There are 4 ways to turn a row about zero (a turn may also mirror it). The second row of each pair is the first, turned, with some noise. The first 36 pairs use one turn. New pairs use 2 turns, one after the other, and a turn may come again.
Some pairs, each with its turns in order after it:
[-34, -42,   0,  47,  24,  -4,   6, -13]
[  7, -39, -30, -16,  43,  22,   9,  16]
J296

[ 19,  12, -32,  29,  29,   5,  -7,   9]
[-23,   7, -35,  -5,   1,  13,   1, -33]
J296

[ 12,  18, -11, -10,   5, -27, -20, -37]
[  2,   1,  -4, -28, -43, -18, -11,   9]
J570

[ 13, -47,  16, -28,  25,  14,  -1, -35]
[ 45, -11, -39, -23,  14,  11, -16, -13]
J570

[-35,  -8,  59,  16,  11,  -3,   9,  -5]
[ 28,  13, -20,  37,  27, -46,  -3,   1]
J570

[ -6, -26,  18, -19, -33, -15, -13,  13]
[ 25,  21,  24, -27,  23, -12,  20, -10]
J570

[-19, -39, -20,  21,   1,   4,  28,  66]
[ 13, -36,  42,  27,  17, -39, -28,  41]
J735

[ 38, -37,  34, -12,  -7,  -1, -33,  24]
[ 32, -39,  23,  19, -18,  44,  15,  -6]
J735

[ 35, -27, -13,   0, -21, -36, -45,  11]
[ 38, -28, -29,  35,   6,  40,  10,  16]
J735

[ 16,   2, -14, -58,  16,  96,  11,   1]
[-12, -48,  12, -51, -72, -25, -13, -38]
J735

[ -1,   5, -18, -43,   4,  -6,  49, -51]
[-49, -31,  61,  -3,  -9,  11,   0,  -5]
J296

[-20,   1, -35,   7, -23, -40,  -3,  31]
[ -5, -18, -28,  30,  35,  -6, -27,  23]
J735

[ -9, -18,   0, -52,  13, -45,  -1,  40]
[-20,  55, -15, -39,  30,  10,  12,  -9]
J570

[-54,   1,  58,   4, -20,   9, -38,  19]
[ 83,  -8,  -1,  22,   5, -15,  20,  19]
J296

[ -4,   8,  -2,  24, -69,   1, -48,  44]
[ 15, -57, -19, -13,  61,  29, -11,  19]
J735

[ -3, -26, -30,   0, -32,  -5,  -6,   4]
[ 12,  10,  29, -10,  -9,  16,  23,  -6]
J570

[  1,   7,  20,   0,  51, -20,   3,  38]
[-43,  22, -40,  12,  28,  -9, -24, -24]
J570

[-56,  37, -19,  11,   5,   0,  38, -39]
[-28, -52, -27, -52, -14,  -7,  30,   3]
J830

[-25, -15, -14,   4,  26, -23,   9,   8]
[ -4, -16, -15,  10,   8,  41,   9,   3]
J296

[-40,  19,  40,  18,  14, -15, -30,  -9]
[-35,  13,  11,   4,  38,  25,  35,  -7]
J735

[-14,  -4, -14,   2,   9,  -2,  16,   7]
[-24, -15,   7,   1,  10,  -5,   6,  -5]
J830

[ 78,   7,  25,   4, -52, -73, -50, -12]
[-27, -33,  30, -80, -35, -69,  36, -37]
J570

[-40,  23,  43,  28,  17,   7, -56, -16]
[ 63, -15, -22,  17,  28, -22,  38, -32]
J296

[-11, -22,  12,  -9,  16, -21,  18, -25]
[-19, -23,  17,   3,  37,  12,  13,  15]
J296

[-19,  25,  11,  35, -26,  10, -20,  24]
[-10,   5,  -5,  16, -45,  22,  24,  22]
J830

[ 15,  -1,  18,  26, -52, -35,  45,  23]
[  5,  45,  20, -54,   2,  14,   8,  47]
J296

[  5,  -4, -17, -18,  57, -45,  20,   7]
[-12,  20, -11,  62, -23, -31,  10, -13]
J735

[10, -5, 27, 19,  8, 31,  2, 13]
[ 13,  11,  25,  10, -21,  -1,  13, -29]
J830

[ 43,  21, -19, -33,   1,  39,   4,  42]
[ -9,  32,   0,  17, -40, -10, -64, -19]
J296

[  9,   6, -23,  -2, -13,  45,  -1,  -9]
[  6, -34,  24,   2,   1,  37, -17,  17]
J570

[-15,  -9, -11, -30,   0,  17,  -4,  -1]
[-14,   1,  -6, -15,  -9,  -9, -30,  -5]
J830

[-24,  -1,  -7,  -9,  36,  36,  15,  -2]
[-29,  -7,  11, -29, -12,  -4,  -2, -44]
J830

[ -8,   4,  44,   7,  22,  -6, -23, -23]
[-18,  14,   9,  -1,   5,  28,  39, -16]
J735

[-23,   1,  22, -14,  -1,  23,  26, -42]
[ 23, -20, -11, -44, -23, -17,  10, -18]
J830

[-14, -47,  -4, -18,  46,   8, -30,  14]
[ -8,  -5,  43,  -1,  15,  21, -50, -26]
J830

[ 22, -27,  -4, -52, -23, -22,   7,  -1]
[ 21,  11,  -6,  -4,  26, -39, -44,  24]
J830

New pairs, each followed by its turns in order:
[ 29, -10,  -7, -18, -16, -16, -14, -26]
[-23,  16,   9,  15,  30,  -3, -12,   8]
J296 J735

[-13,  12, -12,  -7,   8,  13,  48,  14]
[-23,   3,   5,  43,  15,  28, -13,  -4]
J570 J570

[ 86,  49,   4,   5, -16,  55,   8,   4]
[ 15, -43, -32, -97, -16,   7,  20,  16]
J735 J570

[-13, -19,  11, -22,  21,  35, -19, -18]
[31, 11, 16,  8, 22, -1, 29, 30]
J735 J570

[-2,  3, -6, 44, 22, 36, 38, 41]
[-23, -11, -15,  46, -27, -42, -11, -16]
J296 J296

[  8,  12,   9, -19, -21, -11,  20, -23]
[-20,  12,  -6, -15,  25,   8,  19,  -4]
J570 J570

[  9, -12,  -6, -14,  32, -46,  11, -10]
[-19, -22,  19,  39, -24, -18,  16,   2]
J735 J570

[ 36, -47,  39, -19, -19,   8, -48,  48]
[ 39, -12,  16, -74,  46,  19, -10, -21]
J570 J830

[-10, -10, -13, -32,   3,  11,   3, -12]
[  9,  -4, -11,  -8,   6,  18, -33,  18]
J830 J830

[  9,  14, -37,  17,  33,  22, -14,  38]
[ -7, -16, -50, -41, -14,  -5,   5,  30]
J296 J735

[ 38,  19, -38, -47,  66, -36,  -4,  18]
[  9, -58, -54,  46,  26,   5,  34,  17]
J735 J830

[ -4, -31,  40,  16, -40,  20,  18,  -9]
[ 1, 41,  1, 53,  1, 31, -5, 17]
J296 J296

[ 39,  -8, -37, -10,  13, -13, -41,  18]
[ -4, -22, -15,  56,  24, -28,  -3, -14]
J735 J830

[ -2,  52,  19, -14,  19, -18,  78, -42]
[-82,   4,  12,  61,  13, -23, -12,  32]
J570 J830

[26, 16, 24, 20,  7,  9,  9, -1]
[  6,   6,  -8, -11,  18, -19,  33,  -4]
J830 J830

[-15,  13, -25,  -3,  -1,  26, -11, -14]
[-11, -26,  -1,   3, -26, -15,  13,   1]
J830 J296

[-21,  38,  10,  37,   9, -18,   6,  29]
[ -6,  -1,  -1,   6,  45,  37,   8, -36]
J735 J296

[ 60, -24,  41,  -5,  18,  23, -38, -22]
[-14, -74, -15, -29, -21, -25, -31,  18]
J830 J570

[ 33, -13, -10, -19,   6,  20, -17,  45]
[ 33, -16,  -2, -16,   2,  -4,  34, -46]
J735 J570

[ 26, -15,  -4, -89,  63,  15,  15,  -6]
[-53,  45, -24, -22,   9,  19, -70, -38]
J570 J830

[ 22,   1, -20,  16, -30,  39,  23,  23]
[ 10, -18,  47,   8, -21, -17,   9, -37]
J570 J830

[ 29, -10,   6,  15,  46, -23,   7,   5]
[ -7,  26,  28,   6, -18, -17,  34, -22]
J830 J735

[ 15,  -7,  52, -18,   5,  -7, -37, -12]
[ -1,  43,   7,  20,   7, -34, -33, -18]
J830 J296

[ 33, -30,  37,  24, -22,   6, -38,   4]
[ 33,  30, -16,  34,  -2,  13,  42, -20]
J830 J830

[ 20,   3, -34, -15,  47,  13,  27, -10]
[-12, -46,  -3, -28, -22, -23,  -7,  25]
J570 J735

[-12, -11, -10, -41,   4,  30,  -3, -62]
[ 47, -55, -13,   3, -26,   3, -11, -22]
J570 J735

[  7,  -2,  -3, -34,  48,  12, -30, -18]
[ -6,  33,  -2, -23,   3,   0, -45,  34]
J735 J735

[ 13,   7, -27,  33, -23, -33,  22, -29]
[ 12, -26,  49,  14, -21,  25, -19,  15]
J296 J296

[-10,  62,  16,  15,  11,  15,  11,   7]
[-12, -20,  14,  33,  51,   1,  12,  27]
J570 J735

[ 19,  -8, -37,  63, -16, -13,  52, -10]
[-67, -27, -10,   1, -37,  -4, -40, -20]
J296 J735

[-58,  16,  -4,  13,  -5,  17, -11, -13]
[-38, -21,  34, -38, -11,   6, -17,  10]
J735 J830

[ -5, -17,   6,   6,  19,  -6,  26,  31]
[30, -1, 22, 17, -1, 23, 26, 21]
J735 J830

[ -7,  29, -34,  16,  21, -36, -12, -62]
[  7,  19,   1, -27, -58, -30,  17,  41]
J570 J296

[ 14,  31, -12,  -8, -32, -34,   4,   5]
[  3,   9,  -5, -18, -35, -23,  24,  29]
J296 J830

[ 13,  -3,  -9,  29, -18,   9,  -6, -11]
[-15,  -8, -10, -21,  15,  21,  -3,  -4]
J735 J570

[-19, -31,  18,  52,  27,  26,   6,  39]
[  9, -46, -31,  10, -45, -32,  25,   2]
J296 J735

[-37, -10,   0,  -1,  74,  -4, -31, -30]
[  3,  35,  29,  -5, -39, -31,  34,  57]
J296 J735

[ 20,  -5,  31,  30, -52, -25, -35,  26]
[ 26,   4, -30,  28,  25, -37, -36, -49]
J296 J735

[ 35,  -5,  13,  24, -54, -35,  -7, -33]
[-16,  26,   2,  55,  40, -17,  19, -21]
J830 J830

[ -3, -36,  23, -12,  -5,  17,  -3, -37]
[-43,  35,  -5,  12,  10,  -9, -13,  -5]
J570 J296

[  8,   3,  50, -52,  38,   6,  10,  -8]
[ -7,  30,  54,  46,   6, -12,  -7, -15]
J830 J296

[ -9, -27, -14,  32,   3,   5,  72,  -5]
[-48,  25,  26, -22,   9, -54,  -7,  -7]
J735 J570

[  2,  37, -14,  16,  -7,   3,  17,  -1]
[-5, 19, -6, 21, -2, 21, 26, 25]
J830 J570

[-28,  22,  52,  58,  37, -23, -33,  50]
[ 16,  20,  44,  -8, -76, -46,  46, -33]
J830 J830

